There are 8 hidden switches. A switch that is on adds its own fixed numbers to the row, and there is some noise. The rows also spread widely along 12 directions, which tell nothing about the answers.
In the rows, zero is written as 128.
Some rows, each with its switches (1 for on, 0 for off) after it:
[119  81 106  97 146 170 153 107 118 126  94  95 143 137  97 118 139 149
 113 114 150 122 108 144 161 161 117 168 145] => 1 1 1 0 1 0 0 1
[123 115 102 126 122 116 137 138 109 118 132 130  97 128 115 115 107 140
 101 120 129 125 104 186 116 169 125 118 152] => 1 1 1 0 0 0 0 0
[157  73 113 140 167 152 154 105 127 107 123  96 157 142 128 110 115 168
 144 116 150 147  87 132 149 111  87 156 143] => 0 1 0 1 1 0 0 0
[142  95  89 142 149 185 152 134 120 173 124  96 149 179 130 128 105 142
 140 106 140 106  88 109 133 143 106 137 150] => 0 1 0 0 0 0 1 0
[139 119 130 120 132 159 139 141 132 101 144 131  97 143 100 113  86 138
 117 123 135 128 107 149 146 159 100 101 162] => 0 0 0 1 0 0 1 0
[112  87 108 162 136 202 144 136 146 120 118 159 142 143 136 116 111 122
 130 105 130 121 111 152 111 134 104 118 152] => 0 1 0 1 1 1 0 1
[130  97 138 168 120  86 131 141  94 136 165 111 146 132 145 139  74 173
 138 124 118 118 104 150 104 117 122 136 152] => 1 0 0 1 1 0 1 1
[159  94 147 148 158 150 163 119 128 129 131  97 179 173 126 128 115 140
 165 120 165 144 110 107 177 124 116 146 143] => 0 0 0 0 1 0 1 1
[123  68 131 139 118 118 123 117 126 103 173  95 156 138 145 138  84 145
 132 127 105 122  97  84 147 123  98 110 153] => 0 0 1 0 0 1 1 1
[114  94  91 122  99 156 154 107 109 117 129 153 164 128 121 135 135 123
 156 125 147 131 109 127 133 157 142 132 172] => 0 0 1 0 0 1 1 1
[124  96 119 153 143 208 132 123 122 152  98 130 137 166 129 102 118 106
 126  93 131 111 103 115 105 141 107 130 145] => 1 1 0 0 0 0 0 1
[129 107 113 123 153  97 133 126 104 144 109  87 147 143 123 107 136 138
 114 122 139 122  98 158 149 155 137 170 109] => 0 0 0 0 0 1 0 0
[112 111  64 133 139 142 154 142 107 170 132 120 164 171 140 135 122 121
 135 109 135 119  94 115 143 164 122 132 134] => 0 0 0 0 1 0 0 1
[156 125 135 124 135 136 145 141 122 104 166 101 106 158  93 129  62 169
 124 137 144 124 123 147 167 155 109 101 178] => 0 0 1 0 1 0 0 0
[122  92 169 159 140 126 113 146 126 123 135 108 140 139 140 123  86 143
 113 117 116 108 124 143 130 124 111 124 134] => 1 0 0 0 1 0 1 1
[126  96 126 128 113 127 121 122 115 119 147 110 134 140 113 125 102 124
 103 135 135 117 109 125 159 158 110 106 169] => 0 0 1 0 1 0 1 1
[112  66 142 144 122 116 118 118 126  80 127 120 130 100 133 115 105 143
 122 123 110 129 116 158 123 123 111 128 129] => 0 1 1 0 0 0 0 1
[131 125 137 122 138  97 145 146 128 118 162 100 143 161 130 134  83 151
 127 138 145 133 132 125 188 158 121 112 135] => 0 0 0 0 0 1 0 1
[141  93 173 192 134 121 125 135 130 107 137 141 160 135 168 115  94 144
 150 121 144 139 131 143 109 100 115 115 149] => 1 1 0 0 0 0 1 1
[136 128 166 132 127 123 158 132 129  99 161 120 146 160  99 133  97 139
 145 138 161 138 134 134 175 152 132 118 168] => 0 1 0 1 1 1 1 1
[ 99 102 121 141 146 155 144 158 150  87 115 169 169 118 167 118 132 148
 143 112 133 148 136 154 121 132 128 131 120] => 1 1 1 0 0 1 0 1
[145  76 126 183 150 134 127 105 117 157 116  97 198 163 175 123 126 132
 152 124 154 125 107 103 136 103 118 147 129] => 0 1 0 0 0 0 0 0
[130 104 153 123 156 155  97 164 112 113 103 103 125 123  98  68 107 155
  97 113 115 110 107 139 114 134 103 158 131] => 0 0 1 0 1 0 1 1
[135  63 129 126 132 139 125  82 125 123 119  82 108 143 104 121 109 107
  86 128 136 111  93 151 175 153  90 116 151] => 0 0 0 0 1 0 0 0

New rows, each followed by its switches (1 for on, 0 for off):
[112 130 140 145 124 135 138 133 114 109 126 158 144 137 129 110 126 115
 139 116 142 140 130 144 121 148 136 122 141] => 1 1 0 1 0 0 0 1
[123 101 128 160 119 158 140 153 116 133 153 120 162 144 135 150  80 178
 170 123 120 103 124 121 102 114 136 137 160] => 0 1 1 1 0 0 1 0
[150  79  75 128 146 141 162 116 121 107 143 111 151 135 139 120 107 170
 158 113 134 156  80 122 145 130  92 139 140] => 0 0 1 0 0 0 0 1
[151 100 114 160 136 121 137 136 108 139 140 106 144 137 135 112  94 176
 136 125 142 118  99 159 109 121 118 152 156] => 0 1 0 1 0 1 1 0
[125  92 121 152 122 142 123 133 121 129 118 134 131 126 135 124 104 134
 112 131 147 109 120 178 128 142 117 116 159] => 0 0 0 0 1 0 1 0
[140  85 130 132 121 114 119 105  95  99 136 105 157 116 127 117  98 175
 149 134 136 126 116 124 131 116 126 146 157] => 0 0 1 0 0 0 0 0
[139 129 124 107 153 115 128 145 116 128 136  85 148 160 112 114 113 149
 102 143 155 126 121 124 191 166 120 132 143] => 0 0 1 0 1 0 0 0
[120 120 111 116 132 135 149 119 103 130 142 112 160 160 106 134 116 137
 141 122 138 120 106 113 151 156 137 146 151] => 0 0 0 1 1 1 0 0
[168  73  80 116 138 123 143  93  91 108 129 102 141 118 117  89 114 169
 138 115 155 155  63 124 136 130  78 154 163] => 0 0 0 0 0 0 1 1
[146  78 142 158 127 167 141 103 121 117 132 116 111 147 116 120  89 131
 134 103 128 116  95 145 108 130 103 117 171] => 1 1 0 0 0 0 1 0
[128 132 157 124 146 171 134 171 136  93 142 130 147 153 115 117  91 161
 153 121 134 126 140 103 138 137 127 123 150] => 0 1 1 0 0 0 1 0
[124  91 102 165 133 132 141 142 142 115 148 149 134 143 152 119 109 110
 119 111 130 144  91 142 129 143  90  91 147] => 0 1 0 0 1 0 1 1
[129  82 140 158 147 144 124 133 153 142 132  98 175 156 173 133 119 118
  99 139 140 129 116 114 175 137  92 110 128] => 1 0 1 1 0 0 1 1
[128  87 142 169 143 139 119 147 136 139 109 112 122 136 138 113 103 131
 106 119 133 105 114 183 121 134 114 125 128] => 0 1 0 0 0 0 1 0
[127  88 152 136 145 147 142 114 129 124 131  90 128 155 113 124 102 119
 129 115 115 120 106 128 157 140 112 135 119] => 0 0 0 1 0 0 0 1
[162 103 113 135 162 171 112 118 100 143 103  92 141 156 110  57 113 144
 111 105 138 123  78 102 116 132  87 162 144] => 0 0 0 0 0 1 0 1
[140 119 128 107 112 122 136 120 110  67 162 145 117 123 119 118  72 168
 135 132 152 148 132 127 153 146  99  89 182] => 1 0 0 0 0 0 0 1
[114  90  88 136 151 140 128 127 118 156 104 106 186 150 170 117 145 127
 115 116 148 127 103 105 150 142 109 148 117] => 1 1 0 0 0 0 0 1
[125  75 134 152 112  98 112 115  94 157 132  79 126 131 124 129  91 135
 107 133 126  94 105 157 133 140 120 134 145] => 0 0 0 0 0 0 1 1
[115 123 125 131 139 152 124 164 152  97 134 150 130 143 138 113  96 127
  94 132 154 133 144 142 170 159  93  80 150] => 0 1 0 0 1 0 0 1
[109  94 105 137 120 184 120 125 144 135 120 142 163 147 147 128 115 110
  92 144 160 108 133 128 169 158 100  95 166] => 0 0 0 1 1 1 0 1
[139  65 140 147 127 148 158  96 153  96 146 118 150 142 146 150 101 133
 148 133 151 135 117 139 175 130 108 103 158] => 0 0 0 0 0 1 1 0
[115  66 115 118 147 156  93 120 130 128 104  84 169 133 141  96 130 129
  69 134 132 109 105 100 167 140  85 139 136] => 0 0 1 0 1 1 0 1
[ 99  96 158 175 124 123 134 137 128 120 117 149 152 134 141 132 120 109
 142 120 130 118 141 174 119 131 151 127 121] => 0 1 0 0 1 0 0 1
[107 106 143 145 134 125 114 140 109 137 133 113 169 148 148 134  99 143
 127 124 130 107 135 113 136 130 128 132 137] => 1 0 0 0 1 0 0 1
[135  93 122 134 132 138 116 113 110  99 153 108 170 144 138 121  88 164
 137 129 140 124 113  72 144 113  92 117 172] => 0 1 0 0 1 0 0 0
[143  69  76 123 147 144 173 106 134 114 146 106 151 147 147 142  98 163
 157 115 142 152  88 116 174 133  83 125 138] => 0 0 0 0 0 0 0 1
[154 127 113 144 152 122 114 157 114 135 121 116 122 144 141  85 105 156
  94 128 146 131 110 163 125 145 105 124 143] => 1 0 1 0 0 0 0 0
[157 107 134 158 164 151 154 146 134 112 138 113 136 155 138 108  91 179
 147 104 130 140 104 151 112 116 112 146 138] => 1 1 1 0 0 1 0 0
[114  63 110 113 155 128 123 105 127 127 116  73 187 137 163 141 125 159
 104 132 144 118 111  98 188 130  95 148 125] => 1 0 0 0 1 0 0 0
[142  97 162 154 125 135  89 129 124 104 133 123 142 129 134  97  88 142
  93 145 152 109 129 137 138 123 100 105 181] => 0 0 0 0 1 1 1 0
[126 120 109 126 119 132 156 134  99 132 133 133  98 143  89 115 107 117
 136 105 126 125  92 167 120 174 131 127 148] => 0 0 0 0 0 0 1 1
[120 108 131 132 127 159 102 154 137 101 147 137 135 140 136 106  86 126
  91 129 138 119 123  99 151 147  79  77 172] => 0 1 0 0 1 0 1 1
[106  88  88  81 152 170 146 158 133 104 133 107 162 123 135 133  96 197
 137 113 125 120 111 104 158 140  95 151 130] => 0 0 0 0 0 1 1 1
[116 118 108 130 137 156 153 150 108 128 137 122 148 153 115 134 102 161
 167 107 118 117 115 121 113 140 145 150 136] => 0 1 1 0 0 0 0 0
[132 105 122 131 159 183 130 142 132 125 111 118 177 147 159 123 101 176
 140 122 155 119 138 107 147 119 105 140 141] => 1 0 0 0 0 0 0 0
[103 109 133 143 148 137 105 183 129 153 140 100 150 158 148 129  83 137
  96 122 110  93 120 112 146 144 102 114 121] => 0 0 0 0 1 0 1 1
[129  93 139 110 125 123 120 111 109 126 118  76 113 129  90 108 111 129
  83 146 138 110 115 158 176 167 117 136 139] => 0 0 1 1 0 0 0 1
[163 105 138 159 148 131 154 137 140 106 164 114 120 158 122 120  76 155
 131 123 147 143  98 149 150 130  87 103 166] => 0 1 0 1 1 0 1 0
[121 101 138 141 131 172 132 148 125 148 107 121 133 144 112 126  99 139
 117 128 153  95 137 172 145 152 125 131 154] => 0 0 0 0 1 0 1 1
[105 125 110 108 127 105 162 156 106 103 158 133 178 128 133 150 103 184
 186 117 130 138 124 115 137 139 151 158 133] => 0 0 0 0 0 1 1 1
[107 103  97 124 145 172 155 126 150 126 124 141 160 159 147 126 155  86
 121 104 126 142  89 112 148 171 120 119 130] => 1 0 1 0 0 1 1 0
[105 116 125 134 135 174 138 163 134 100 105 164 166 112 135 112 134 160
 148 121 142 123 137 164 108 135 148 156 141] => 0 1 1 1 0 1 1 0
[130  98  90 115 126 122 118 120  81 106 137 115 125 121 110  88  98 159
 129 108 121 129  81 107 105 135  95 141 155] => 0 1 0 0 0 0 0 1
[124  79 117 149 102  82 120 106 102 118 161 107 135 121 135 122 100 133
 111 133 121 123  87 133 127 138 106 118 163] => 0 1 0 1 0 1 1 1
[131 115 143 126 146 180 143 126 119 149 106  97 144 174  98 114 115 121
 132 120 157 109 132 117 164 156 130 145 141] => 0 1 0 0 0 0 0 1
[104  83  80 101 145 146 148 150 125 101 136 117 147 110 137 137  98 196
 147 106 115 124  97 130 129 133 101 149 129] => 0 1 0 0 0 0 1 0
[136  62 135 173 131 141 120 133 123 128 124 105 109 115 146 123  66 178
 118 115 109 105 114 195  93 107 104 134 137] => 1 0 1 0 0 0 0 1
[168 122 169 140 146 172 142 105 122 117 121 112 149 177 103  99 127 109
 142 121 161 143 111 100 153 143 125 129 165] => 1 0 1 0 0 0 1 0
[114  78 137 147 132  89 136 130 124 108 138 104 167 122 157 140 101 170
 144 133 134 128 131 151 149 116 129 145 121] => 0 1 0 0 0 1 0 1
[142 101 151 141 137 113 102 101 115 140 144  69 139 168 136 114 100 106
  79 139 134 114 102  91 175 148  93 103 147] => 1 0 0 1 0 0 0 0
[129  64 112 141 148 159 132 114 147 123 129  97 171 152 155 138 112 136
 118 132 135 121 109 109 173 129  95 120 139] => 0 0 1 0 1 0 0 0
[109  86 170 164 129 160 130 157 167 118 127 131 139 139 154 147  86 125
 120 136 142 105 161 169 163 134 115  90 134] => 0 1 0 0 0 0 1 1
[167  56 165 207 113 141 131  62 114 126 133 111 144 158 133 114 104 100
 134 122 147 133  97 136 115 105 108 112 185] => 1 1 1 0 1 0 0 1
[ 85  71  91 127 116 160 119 147 140 118 127 127 164 113 163 146  97 167
 116 136 126 100 137 132 142 137 112 122 144] => 0 1 1 0 0 1 0 1
[123  90 164 135 144 180 122 111 140  98 123 111 149 147 126 116 117 124
 121 121 127 125 122 102 148 130 109 125 144] => 1 1 1 1 0 0 0 0
[109 113  61 102 131 135 128 163 104 151 122 107 127 131 129 120  93 175
  98 128 142 101 116 151 145 168 107 132 142] => 0 1 0 0 0 0 0 1
[ 93  70 123 156 115 156 118 134 114 124 115 143 191 112 158 139 115 148
 154 119 127 103 134 125 108 110 131 147 142] => 0 0 0 0 1 0 1 1
[131  98  95 136 153 197 140 127 130 132  95 128 158 153 120  96 144 125
 118 110 148 123  99 131 126 147 116 149 150] => 0 1 1 0 1 1 0 0
[ 86  90 115 122 113 149 113 154 119 117 143 123 163 114 137 151  96 165
 122 134 106  91 125 123 127 134 128 131 149] => 0 0 1 1 1 0 1 0
[129 109 150 145 126 136 119 110  96 115 112 128 117 134  99  94 114 112
 135 110 123 116 110 153 102 139 139 140 141] => 0 0 0 0 0 0 0 0
[116  82 110 149 156 189 107 149 139 165  88 102 189 151 174 116 115 145
 106 133 158  95 138 107 158 126  98 137 127] => 0 1 0 0 0 0 0 1
[139  81 155 158 134 146 117 108 122 116 139 105 131 149 113  99 103 106
 108 117 121 123  88 109 134 129  86 115 159] => 0 1 0 1 1 0 1 1
[142 118 138 126 105 145 123  97  86 119 133 114 118 145  72  85 113 113
 116 129 142 119 103 126 121 161 133 134 185] => 0 1 1 1 0 1 0 1
[137 108 159 153 117 127 131 131 115 108 159 117 141 147 124 145  68 173
 144 135 142 113 146 136 130 124 133 113 183] => 1 1 1 0 1 0 0 0
[113 113 112 129 145 150 143 159 109 159  82 119 160 132 116 110 150 137
 136 118 146 113 118 173 129 157 157 183 111] => 0 0 1 0 0 0 1 1
[160  76 111 141 149 188 149  97 117 138 117 100 150 158 129 108  98 162
 140 109 151 122  97 117 133 121  94 151 164] => 1 0 0 0 0 1 0 1
[133  85 104 139 121 143 155 105 121  88 144 146 133 126 119 131 108 141
 156 117 131 144 100 152 124 134 119 118 165] => 0 0 1 0 1 0 0 0
[121 101 139 142 126 111 103 119 100 125 134  94 185 136 146 120 109 157
 130 146 144 111 131  91 146 118 127 144 144] => 0 1 0 1 0 0 0 0
[132 146 136 141 154 140 145 163 134 115 157 127 115 172 118 113  87 125
 136 109 110 136 104 128 134 150 114 106 121] => 0 0 0 1 0 0 0 0
